The groups are shells around one centre, one inside the other: the same stretched ball of 6 dimensions in 8 sizes.
Known rows, each followed by its group:
[-0.24 -3.57  0.89 -2.30  0.10 -0.95  0.56  0.60 -0.41  1.42  1.20  1.56
  0.02 -0.39 -0.09  0.92  0.95]	z_911
[ 0.19 -2.70  0.24 -1.90  0.16 -0.79 -0.50  1.05 -0.34  1.85  0.85  1.24
  0.48  0.01 -0.54  0.89  0.67]	z_847
[ 0.33 -4.59  0.44 -2.63 -0.06 -1.19 -0.59  0.27 -0.17  1.07  0.95  1.33
 -0.25 -1.14 -1.05  0.94  1.65]	z_269
[-0.78 -2.77  1.13 -3.15  0.16 -1.04 -0.37  1.42  0.72  0.87 -0.28  0.61
  0.20 -1.86 -0.51  0.13  1.19]	z_932
[-3.36  1.12  0.68 -0.81 -1.25 -1.12 -0.94  2.27  1.63  0.48 -0.53  0.37
  1.85  0.31 -0.64  0.64 -1.70]	z_847
[-0.96 -2.56  1.16 -3.81  0.14 -1.09 -1.24  2.06  1.27  0.34 -0.81  0.05
  0.41 -2.60 -0.91 -0.23  1.14]	z_404
[-1.60 -0.45  0.41 -1.65  0.58 -0.38  1.14  3.06 -0.87  1.21  1.78  1.74
  1.57  1.69  1.38  0.42 -1.87]	z_847
[-2.39 -2.19  0.04 -1.05 -0.32 -1.34  1.29  0.93 -0.01  0.27  0.70  2.08
  0.30  0.16  0.36  0.49 -0.19]	z_269
[ 0.79 -5.53  0.40 -1.95  0.59 -0.75  2.08  0.06 -2.47  1.63  3.82  3.13
 -0.36  1.44  0.89  1.65  0.58]	z_269
[-0.59 -1.86 -0.22 -2.00 -0.90 -1.11 -3.21  1.88  0.92  0.60  0.32  0.20
  1.36 -0.40 -2.22  1.00 -0.28]	z_329
[-2.31  0.50  0.70 -1.45 -1.11 -1.02 -1.98  2.34  1.64  0.75 -0.54 -0.06
  1.83 -0.15 -1.26  0.72 -1.18]	z_565
[-0.71 -4.25  0.37 -0.78 -0.22 -1.11  2.30 -0.45 -1.61  1.37  2.89  3.07
 -0.26  1.51  0.69  1.72  0.24]	z_329
[-0.80 -3.76  0.38 -2.89  0.15 -1.30 -0.20  1.03  0.36  0.33  0.07  1.19
 -0.16 -1.78 -0.60  0.12  1.39]	z_565
[-2.00 -1.84  0.20 -2.01 -0.88 -1.52 -1.66  1.33  1.57 -0.03 -0.88  0.42
  0.64 -1.62 -1.57  0.31  0.45]	z_565
[-1.23  0.06 -0.46  0.35 -0.50 -0.54 -0.09  1.83 -0.89  2.05  2.07  1.87
  1.90  3.18  0.13  1.63 -2.18]	z_404
[-1.39 -3.55 -0.06 -1.40  0.35 -1.12  2.23  0.78 -1.23  0.58  1.99  2.84
 -0.07  0.73  1.06  0.64  0.03]	z_565
[ 0.27 -3.71  0.06 -2.69  0.56 -0.77 -0.21  1.66 -0.91  1.04  1.77  1.65
  0.42  0.02 -0.13  0.65  0.36]	z_911
[-0.90 -0.90 -0.25 -0.65 -0.97 -0.87 -1.86  1.64  0.10  1.38  1.31  0.98
  1.69  1.53 -1.28  1.58 -1.30]	z_269
[-1.60 -3.15  0.39 -2.28  0.54 -1.20  1.74  1.10 -0.20  0.45  0.35  1.98
 -0.24 -0.99  0.76 -0.12  0.89]	z_932
[-0.16 -5.01  0.52 -2.03  1.29 -0.70  4.02  0.50 -2.67  1.39  3.41  3.66
 -0.63  1.27  2.33  0.81  0.51]	z_404
[-2.03  0.70  1.08 -1.66  0.15 -0.42  0.49  3.02  0.21  1.50  0.54  0.87
  1.78  0.96  0.87  0.36 -1.66]	z_404
[-1.72 -3.25 -0.05 -0.98 -0.62 -1.50  0.77  0.09 -0.08  0.42  0.95  2.11
 -0.04  0.00 -0.33  0.96  0.45]	z_847
[-0.66 -2.52 -0.48 -0.46  0.16 -0.71  1.45  1.11 -1.85  1.56  2.96  2.86
  0.77  2.59  0.86  1.41 -1.08]	z_397
[-2.53 -0.76 -0.17 -2.20 -0.28 -1.17 -1.21  2.99  1.03 -0.48 -0.26  0.67
  1.38 -0.69 -0.56 -0.20 -1.02]	z_911
[ 0.56 -3.35  0.28 -1.69  0.28 -0.57  0.37  1.00 -1.48  2.01  2.61  2.02
  0.57  1.40  0.12  1.48 -0.05]	z_565
[-2.42  0.17  0.58 -1.96 -0.30 -0.99 -0.91  2.62  1.42  0.57 -1.03  0.26
  1.37 -0.85 -0.44 -0.11 -0.60]	z_565
[-2.31 -0.62 -0.80 -0.37 -1.22 -1.44 -1.76  1.39  1.11  0.34 -0.32  0.92
  1.27  0.24 -1.54  0.79 -0.74]	z_397
[-0.66 -2.19  1.25 -2.77  0.92 -0.47  1.54  2.09 -0.74  1.56  1.31  1.56
  0.57  0.09  1.25  0.28 -0.03]	z_932
[-0.16 -2.65  1.40 -2.17  0.36 -0.47  1.28  1.27 -1.06  2.04  2.21  1.74
  0.60  0.96  0.81  1.23 -0.17]	z_404
[ 0.94 -4.09  0.64 -2.70  0.57 -0.65  0.10  0.95 -1.06  1.86  1.87  1.60
  0.14 -0.02 -0.13  1.03  0.98]	z_269
[-1.65 -2.08 -0.51 -2.39  0.78 -1.00  0.47  2.63 -0.19  0.00  0.34  1.67
  0.62 -0.53  0.55 -0.53 -0.19]	z_329
[ 0.20 -5.08  0.40 -3.09  0.01 -1.27 -0.64  0.51 -0.17  0.50  1.10  1.37
 -0.33 -1.47 -1.04  0.75  1.64]	z_911
[-1.54  0.00  0.39 -1.32 -1.69 -1.19 -3.75  1.72  2.10  0.95 -0.86 -0.60
  1.82 -0.54 -2.72  1.20 -0.59]	z_932
[-3.96  2.79 -0.01  0.06 -1.60 -1.10 -1.90  2.96  1.99  0.40 -0.91  0.09
  2.65  1.07 -1.01  0.64 -2.76]	z_397
[-3.88  0.99 -0.53  0.02 -1.34 -1.45 -0.93  2.09  1.52 -0.14 -0.70  0.93
  1.72  0.55 -0.78  0.42 -1.79]	z_397
[-2.54 -0.54  0.70 -1.85 -0.26 -0.84  0.28  2.80  0.22  0.20  1.11  1.22
  1.52  0.70  0.49  0.46 -1.78]	z_932
[-2.02  0.24 -0.38  0.15 -1.41 -1.13 -1.76  1.38  0.88  1.23  0.21  0.82
  1.73  1.31 -1.41  1.38 -1.36]	z_565
[-2.91 -0.47  0.62 -1.08 -1.59 -1.50 -1.50  1.25  1.88  0.15 -0.70  0.33
  1.18 -0.65 -1.52  0.85 -0.58]	z_329
[-0.90 -1.97  0.05 -0.28 -0.08 -0.62  1.63  1.06 -1.72  1.83  3.08  2.72
  0.99  2.92  0.98  1.69 -1.43]	z_911
[-1.46 -0.92  0.27 -2.15 -0.86 -0.97 -2.59  2.64  1.00  0.27  0.51  0.17
  1.77 -0.09 -1.52  0.82 -1.19]	z_404
[-1.18 -1.41  0.75 -1.56  0.03 -0.80  0.55  1.37  0.02  1.61  0.49  1.28
  0.71  0.20  0.22  0.65 -0.02]	z_269
[-1.04 -0.63 -0.06  0.08 -0.27 -0.47  0.83  1.57 -1.33  2.14  2.62  2.23
  1.58  3.25  0.66  1.72 -1.97]	z_397
[-1.37 -1.57 -0.16 -0.75  0.64 -0.59  2.33  1.77 -1.59  1.50  2.18  2.75
  0.82  2.14  1.69  0.69 -1.17]	z_847
[-2.69  2.03  0.35  0.32 -1.45 -0.88 -1.45  1.91  1.37  1.71 -0.41  0.33
  2.24  1.50 -0.97  1.26 -1.95]	z_847
[-0.83 -4.66  0.16 -3.16  0.13 -1.35 -0.09  1.25 -0.19 -0.40  1.21  1.64
 -0.14 -1.34 -0.45  0.29  0.86]	z_911
[-0.03 -2.63  0.10 -1.96 -0.19 -0.94 -1.32  1.18  0.06  1.42  0.68  0.95
  0.67 -0.23 -1.11  0.94  0.51]	z_911
[-1.68 -0.31 -0.62  1.13 -0.97 -0.92  0.34  0.68 -0.63  1.98  1.68  2.19
  1.40  3.00 -0.12  1.85 -1.61]	z_329
[-1.29 -0.68  0.48 -1.60 -1.66 -1.18 -3.69  1.71  1.77  0.77 -0.20 -0.41
  1.76 -0.39 -2.66  1.37 -0.67]	z_329
[-1.42  0.17  0.75 -1.43 -0.64 -0.83 -1.56  1.88  1.29  1.69 -0.75  0.05
  1.47 -0.26 -1.05  0.69 -0.35]	z_932
[-0.99 -1.08  0.60 -1.16 -1.38 -1.03 -2.34  1.17  0.94  1.37  0.59  0.31
  1.46  0.43 -1.87  1.67 -0.61]	z_397
[-0.61 -3.06  1.04 -3.77  1.63 -0.47  2.00  2.74 -1.07  0.81  1.42  1.81
  0.28 -0.59  1.79 -0.44  0.20]	z_329
[-3.67  0.75 -0.43 -0.31 -0.67 -1.27  0.11  2.25  1.04  0.10 -0.63  1.26
  1.44  0.48  0.04  0.04 -1.51]	z_847
[-0.12 -2.12  0.54 -2.17  0.39 -0.42  0.05  2.23 -1.03  1.59  2.23  1.51
  1.18  1.25  0.36  1.02 -0.87]	z_269
[-0.62 -1.87  0.62 -2.64 -0.33 -1.06 -2.06  1.58  1.28  1.07 -0.85  0.00
  0.73 -1.71 -1.58  0.36  0.92]	z_932
[-0.30 -4.47  0.64 -4.26  0.80 -1.06 -0.25  2.03 -0.03 -0.12  0.68  1.10
 -0.08 -2.17 -0.20 -0.27  1.25]	z_397
[-3.39  1.75  0.42 -0.57 -0.24 -0.62  0.87  3.24  0.30  0.85  0.56  1.29
  2.15  1.81  1.13  0.32 -2.74]	z_404

New rows, each followed by its group:
[-1.09 -2.06  0.13 -0.54 -0.37 -0.76  1.01  1.13 -1.28  1.41  2.83  2.39
  1.03  2.45  0.51  1.67 -1.40]	z_565
[-3.07 -1.48 -0.24 -0.67 -0.89 -1.57  0.39  1.06  0.66 -0.21  0.18  1.72
  0.63  0.05 -0.30  0.53 -0.58]	z_847
[-3.29 -0.59  0.31 -1.69 -0.94 -1.39 -0.83  2.33  1.38 -0.63 -0.22  0.74
  1.30 -0.55 -0.64  0.22 -1.18]	z_847
[-0.14 -4.11  0.03 -1.99 -0.38 -1.14 -0.64  0.71 -0.61  0.70  2.05  1.72
  0.32  0.25 -0.89  1.36  0.29]	z_565
[-1.11 -1.00  0.19 -0.54 -1.26 -0.89 -1.54  1.34  0.07  1.38  1.73  1.08
  1.67  1.79 -1.20  1.94 -1.50]	z_397
[ 0.42 -3.90  0.47 -1.09 -0.80 -1.06 -0.50 -0.47 -0.66  1.98  2.09  1.71
  0.20  0.85 -1.18  2.16  0.71]	z_404
[-1.58 -2.79  0.27 -3.15  0.37 -1.01  0.02  2.74 -0.13 -0.49  1.22  1.40
  0.77 -0.61  0.25 -0.06 -0.56]	z_932
[-2.26 -2.40 -0.43 -0.17 -0.47 -1.25  1.81  0.72 -0.98  0.42  2.19  2.90
  0.51  1.84  0.71  1.16 -1.07]	z_932
[-1.05 -2.39  0.35 -3.40  0.57 -0.93 -0.67  2.69  0.41  0.14  0.05  0.76
  0.67 -1.49 -0.20 -0.37  0.28]	z_911
[-2.97  1.85 -0.35 -0.15 -0.65 -0.81 -0.78  2.96  0.82  0.95 -0.17  0.84
  2.25  1.50 -0.12  0.43 -2.34]	z_397
[-0.91  0.37  1.14 -1.73 -0.19 -0.35 -1.01  2.60  0.39  2.14  0.55  0.30
  1.90  0.87 -0.23  0.93 -1.22]	z_329
[-1.36 -1.50 -0.16 -1.27  0.56 -0.56  1.45  2.44 -1.39  1.02  2.34  2.38
  1.18  2.00  1.34  0.64 -1.60]	z_397
[-0.98 -0.07 -0.22  0.78 -1.30 -0.71 -1.07  0.97 -0.41  2.36  1.98  1.48
  1.91  3.17 -0.90  2.35 -1.91]	z_404
[-1.60 -1.07  0.33 -1.41  0.54 -0.53  1.67  2.40 -1.02  1.21  1.81  2.10
  1.15  1.61  1.45  0.50 -1.41]	z_565
[-1.21 -2.10  1.07 -2.91 -0.36 -1.08 -1.21  1.76  1.08  0.55 -0.20  0.29
  0.71 -1.51 -0.98  0.38  0.44]	z_269
[-1.63 -3.01  0.04 -2.87 -0.23 -1.62 -1.24  1.27  1.48 -0.35 -1.35  0.56
 -0.03 -2.82 -1.35 -0.38  1.55]	z_329
[-1.64 -0.78 -0.26 -0.76 -1.38 -1.31 -2.50  1.28  1.27  0.77 -0.21  0.43
  1.38  0.06 -2.03  1.15 -0.54]	z_565
[-1.95  0.16  0.39 -0.52 -0.16 -0.60  0.89  2.06 -0.35  1.67  1.19  1.63
  1.53  1.91  0.79  0.91 -1.67]	z_565
[ 0.07 -1.86  0.49 -0.53 -0.75 -0.63 -0.60  0.59 -0.76  2.52  2.27  1.49
  1.17  2.13 -0.70  2.24 -0.69]	z_847
[-1.57 -0.77  0.61 -3.35  0.40 -0.88 -1.38  3.17  1.40  0.37 -1.34 -0.09
  1.10 -2.05 -0.53 -0.73  0.20]	z_329
[-2.11 -1.75  0.24 -3.08  0.28 -1.23 -0.57  2.60  1.15 -0.37 -0.99  0.61
  0.60 -2.09 -0.31 -0.75  0.36]	z_269
[ 0.76 -4.37 -0.21 -2.09  0.22 -0.88 -0.42  0.78 -1.19  1.38  2.21  1.91
  0.21  0.45 -0.59  1.24  0.66]	z_847
[-3.05  1.02  0.02 -0.40 -1.06 -1.25 -1.09  1.80  1.73  0.80 -1.38  0.43
  1.50 -0.11 -0.92  0.36 -0.87]	z_932
[-0.08 -4.48  0.07 -1.20 -1.08 -1.37 -0.83 -0.46 -0.47  1.00  2.16  1.83
  0.10  0.50 -1.51  2.05  0.62]	z_329
[-3.83  4.12  0.10  0.24 -1.81 -0.93 -3.04  3.35  2.60  0.97 -1.68 -0.70
  3.21  1.06 -1.58  0.68 -2.97]	z_329
[-2.78 -0.20 -0.43 -0.72 -1.62 -1.42 -2.44  2.06  1.42 -0.25  0.08  0.53
  1.81  0.39 -1.77  0.96 -1.65]	z_932
[-1.78 -1.88 -0.18 -1.66 -1.10 -1.53 -2.21  1.28  1.43 -0.01 -0.51  0.48
  0.84 -1.13 -1.94  0.62  0.16]	z_565
[-2.39  0.59 -0.15 -0.60 -1.65 -1.26 -2.93  1.96  1.81  0.59 -0.65 -0.01
  1.97  0.21 -2.09  1.02 -1.32]	z_565
[-1.02 -2.98 -0.28 -1.30 -0.14 -1.27  0.28  0.55 -0.16  0.90  0.58  1.83
  0.09 -0.19 -0.38  0.65  0.70]	z_397
[-2.22 -2.08 -0.16 -0.97  0.21 -1.20  2.03  1.02 -0.39  0.62  0.60  2.38
  0.15  0.30  0.95  0.18 -0.01]	z_329
[-1.55 -3.36  0.00 -2.31 -0.79 -1.63 -1.40  0.96  0.98 -0.41  0.04  0.94
  0.25 -1.57 -1.56  0.51  0.72]	z_269
[-1.30 -2.55  0.08 -0.92  0.79 -0.59  3.37  1.48 -2.25  1.32  3.19  3.37
  0.49  2.52  2.29  0.89 -1.21]	z_932
[-2.65 -1.95 -0.13 -2.38  0.02 -1.35  0.11  2.42  0.61 -0.80  0.01  1.36
  0.65 -1.03  0.06 -0.40 -0.40]	z_911
[-1.67 -4.86 -0.29 -1.94  0.35 -1.49  2.36  0.51 -1.11 -0.42  1.89  3.08
 -0.64 -0.23  0.90  0.31  0.63]	z_329
[-0.84 -3.46  0.78 -1.15  0.21 -0.78  2.77  0.44 -1.81  1.53  3.12  2.97
  0.13  1.86  1.42  1.48 -0.39]	z_404
[-0.31 -2.90 -0.12 -1.07  0.67 -0.58  2.00  1.19 -2.01  1.77  2.83  2.86
  0.49  2.10  1.29  1.10 -0.57]	z_269
[-0.92 -2.34 -0.17 -1.02 -1.10 -1.22 -1.62  0.86  0.21  0.84  1.26  1.19
  0.98  0.65 -1.54  1.55 -0.42]	z_565
[-0.88 -1.03  0.52 -0.67 -0.98 -0.85 -1.04  0.95  0.21  1.92  1.06  0.96
  1.30  1.22 -0.99  1.70 -0.69]	z_565
[-0.05 -2.22 -0.16 -0.56 -0.52 -0.73 -0.52  0.85 -1.00  1.99  2.38  1.83
  1.09  2.11 -0.58  1.92 -0.77]	z_269
[-1.42 -0.13  0.17 -1.09  0.37 -0.46  0.69  2.54 -0.56  1.69  1.11  1.56
  1.50  1.58  0.88  0.53 -1.42]	z_397
[-1.73 -1.66 -0.46  0.37 -1.57 -1.45 -0.90 -0.03  0.37  1.08  0.85  1.60
  0.83  1.19 -1.44  1.79 -0.47]	z_404
[-0.56 -5.68 -0.20 -3.15  1.40 -1.19  2.57  1.03 -1.56 -0.10  1.77  2.99
 -0.97 -1.01  1.35 -0.31  1.46]	z_329
[-2.39 -1.15  0.16 -1.95 -1.06 -1.41 -2.02  2.05  1.58 -0.35 -0.44  0.31
  1.22 -1.01 -1.54  0.41 -0.55]	z_565
[-2.87 -0.24 -0.36 -2.07 -0.26 -1.39 -1.44  2.73  1.84 -0.41 -1.87  0.29
  1.09 -1.80 -0.89 -0.77 -0.16]	z_329
[-0.48 -2.29  1.02 -3.58  0.73 -0.57 -0.27  2.79 -0.09  0.85  0.85  0.78
  0.87 -0.80  0.23  0.04 -0.03]	z_847
[-0.87 -2.89  0.53 -3.36  0.31 -1.10 -0.83  1.96  0.69  0.28 -0.31  0.64
  0.33 -2.00 -0.64 -0.20  0.97]	z_565
[-2.25 -1.47  0.65 -2.92  0.28 -1.04  0.14  2.70  0.75 -0.14 -0.24  0.87
  0.79 -1.29  0.27 -0.45 -0.24]	z_565
[-2.68 -0.68 -0.88  0.04 -1.54 -1.50 -1.52  1.33  0.82  0.03  0.50  1.29
  1.43  1.02 -1.41  1.17 -1.43]	z_932
[-1.14 -1.04  0.35 -1.61 -0.63 -1.06 -1.67  1.46  1.10  1.26 -0.53  0.33
  1.03 -0.62 -1.34  0.68  0.18]	z_911
